The groups are shells around one centre, one inside the other: the same stretched ball of 6 dimensions in 9 sizes.
Some rows, each with its group after it:
[-14  70  -2 -32  16  38 -29  -8   5]
Q_993
[  8  39  21 -55   8  43  -3 -19  -7]
Q_284
[-26  52 -21 -40  71  11 -51  35   5]
Q_932
[-22  40 -17 -67  36  23 -11   2   8]
Q_284
[-15  65 -14 -35   4  31 -42 -12  -2]
Q_711
[ 12 -22 -16 -14  39  26 -48  52 -17]
Q_422
[-25 100  -2 -22  35  22 -71  16   1]
Q_284
[ 36 -19  11 -48  -8  33 -24 -13 -37]
Q_768
[-10 -17 -13 -44 -24  54  13  30   9]
Q_750
[  7  38  -2 -19  41  32 -41   5  -9]
Q_580
[ 11 -16  10 -43  73  23 -22  54 -10]
Q_932
[ 11  24  16 -10  58  23 -68  56 -19]
Q_750
[ -1  24 -24 -28  40  18 -53  13 -13]
Q_711
[ 35   1   9  -7  16  45 -33  -3 -25]
Q_284
[-21  74   1  -7  39  32 -60  41   6]
Q_422
[-29 109   2   2  -6  48 -58  11  13]
Q_932
[ 18  -2  -4 -29   3  52   0 -13  -7]
Q_750
[-24  30  -5 -75   2  32   0  12   8]
Q_580
[ -3  -3 -27 -25  48  13 -61  53 -14]
Q_768
[-13  31  13 -59  52  34   0  29  11]
Q_768
[-34  28  -7 -77  -1  41  20  20  22]
Q_932
[-23  31 -11 -22  10  43 -25  44  13]
Q_580
[-11  -5  -6 -25  25  48  -3  55  14]
Q_932
[ 16 -29  14 -43  -2  38 -19  46 -20]
Q_750
[ 19 -42  -6 -57  25  34   5  16 -15]
Q_422
[ -8  38 -11  -1 -31  55 -36  14   1]
Q_599
[ 18 -33   6 -10  19  48 -20  57 -10]
Q_599
[ 28 -62 -18 -37  51  25 -16  34 -22]
Q_284
[ -8   4 -20 -61  25  18 -26  19  -9]
Q_993
[-18  30  10 -18   1  52 -21  59  13]
Q_750
[-32  91  12 -27   5  44 -34  24  17]
Q_993
[ 14  -9   8 -43   3  51  10   5  -5]
Q_993
[-26  57   0 -29  51  26 -45  51   9]
Q_580
[ 24 -54 -12 -33 -25  48  -6  20 -20]
Q_580
[-16  26  -1 -39 -33  46 -20  26   1]
Q_711
[  6 -26   6 -39  12  44  -4  49  -4]
Q_993
[ -2  22 -17 -38  19  21 -46  12 -14]
Q_422
[ -2  16  -5 -57  -6  44   7 -13   0]
Q_422
[ 34 -18 -10  -3  -1  32 -64  15 -38]
Q_768
[  7   9 -26 -15  -1  29 -56  11 -20]
Q_599
[ 39 -55  -7 -10 -21  53 -17  16 -27]
Q_711
[-32 103   3 -20 -24  49 -41   1  14]
Q_768
[-10  48  21 -46 -22  47 -16  13   0]
Q_993
[ 10 -52 -26 -67 -10  44  30  -5  -5]
Q_932
[ 11 -20   1 -68 -38  48  16  -9 -12]
Q_711
[  5  63  16 -29  37  24 -57   5 -17]
Q_599
[-25  93  29 -32  24  38 -42  34  10]
Q_284
[ -6  42   4 -10  -7  55 -24  19   6]
Q_580
[ 19   4   0 -63   1  30 -14 -26 -24]
Q_599
[ -9   6 -15   2  15  40 -49  66   0]
Q_599
[ 18 -36 -15 -59   3  29  -9   4 -22]
Q_422
[-31  43   3 -41  34  25 -41  68   9]
Q_768
[  7  17  -8 -65  -5  24 -24 -22 -21]
Q_750
[ 13  35  13 -41  41  25 -38   0 -19]
Q_711

New rows, each followed by its group:
[  5 -30  -7 -62   1  42  16  16  -3]
Q_422
[  5 -20  -3 -41  46  29 -18  48  -7]
Q_422
[  8  23 -20 -28  48  22 -43  -3 -14]
Q_750
[ -8  -8 -23  -3 -20  49 -35  53   0]
Q_932
[ -1   5   5 -74  14  35  10   3  -2]
Q_422
[ 18 -33 -10 -64  13  33   6  -3 -16]
Q_422
[  3  65  32  -6  29  39 -60  36  -9]
Q_750
[ 16 -15  -4 -12  61  32 -33  45 -11]
Q_599
[-29  78   2 -39  -1  34 -39  16   7]
Q_422
[  3  16 -14 -21  61  29 -32  21  -2]
Q_750
[ 27  -9  17  -9  20  32 -60  49 -31]
Q_932
[ -4  60   8 -33  76  14 -60  24 -10]
Q_768
[  2  -6  -3 -43  32  39  -2  25   1]
Q_422
[ 15 -47 -20 -32 -29  46 -10  24 -16]
Q_711
[ 20  -3  15 -19  22  33 -48  42 -24]
Q_993
[ -4  36  23 -30  57  34 -29  49   2]
Q_750
[  7  40  -3  -9  24  27 -67  16 -19]
Q_422
[-36  73   5 -60  56  14 -40  42  11]
Q_768
[ 26 -36   7  -7  17  56  -7  38  -9]
Q_932
[ 20 -16   0 -29  37  17 -58  45 -31]
Q_768
[  2  -5   0 -36  78  25 -23  56  -1]
Q_932
[ 23 -28 -10 -32  35  21 -43  31 -28]
Q_580
[  3  28 -20  -8  45  32 -45  10  -5]
Q_750
[ 20  -7  -4 -23  48  19 -56  35 -27]
Q_993
[ -5  55  31 -49   7  50  -1   3   5]
Q_768
[  9   1 -29  16  12  42 -53  28 -10]
Q_750
[-24  39   1 -54  24  39  -2  26  17]
Q_993
[ 44 -54  -6 -15  -7  34 -45  20 -44]
Q_932
[ -6  -2 -27 -29  24  36 -18  24   2]
Q_993
[-26  40  17 -58  21  42   2  43  18]
Q_768
[  5 -37 -16 -22 -10  52  -3  41  -1]
Q_599
[ 13 -28  -9  -8 -27  59 -12  32  -6]
Q_599
[ 35 -49 -13 -58 -17  41   9 -31 -28]
Q_768
[-24  76  13 -41 -38  55 -12  -4  12]
Q_750
[ -7  41   6 -37  32  19 -57  37 -13]
Q_711
[ 34 -72 -22 -16  -3  37 -30  35 -32]
Q_284
[ 20   2 -20   9 -22  50 -45   0 -19]
Q_750
[ 29 -11  -8   0   5  33 -63  20 -34]
Q_599
[ -1 -48 -33 -74  -1  32  18  10  -4]
Q_932
[  7 -24 -11 -57 -60  57  22 -15  -6]
Q_932
[-25  99   0 -12  46  20 -82  32   0]
Q_750
[-11  30  -9 -59 -19  36 -14  -7  -4]
Q_422
[  7 -56 -30 -75   5  28  14  11 -11]
Q_768
[ 10  15  19 -47  -4  52   7  -4  -4]
Q_711
[-32  81  -1 -43   2  44 -15   0  19]
Q_599
[ 31 -14  -2 -17 -20  40 -43   2 -34]
Q_599
[-16  57   7   8   5  47 -57  54   5]
Q_599
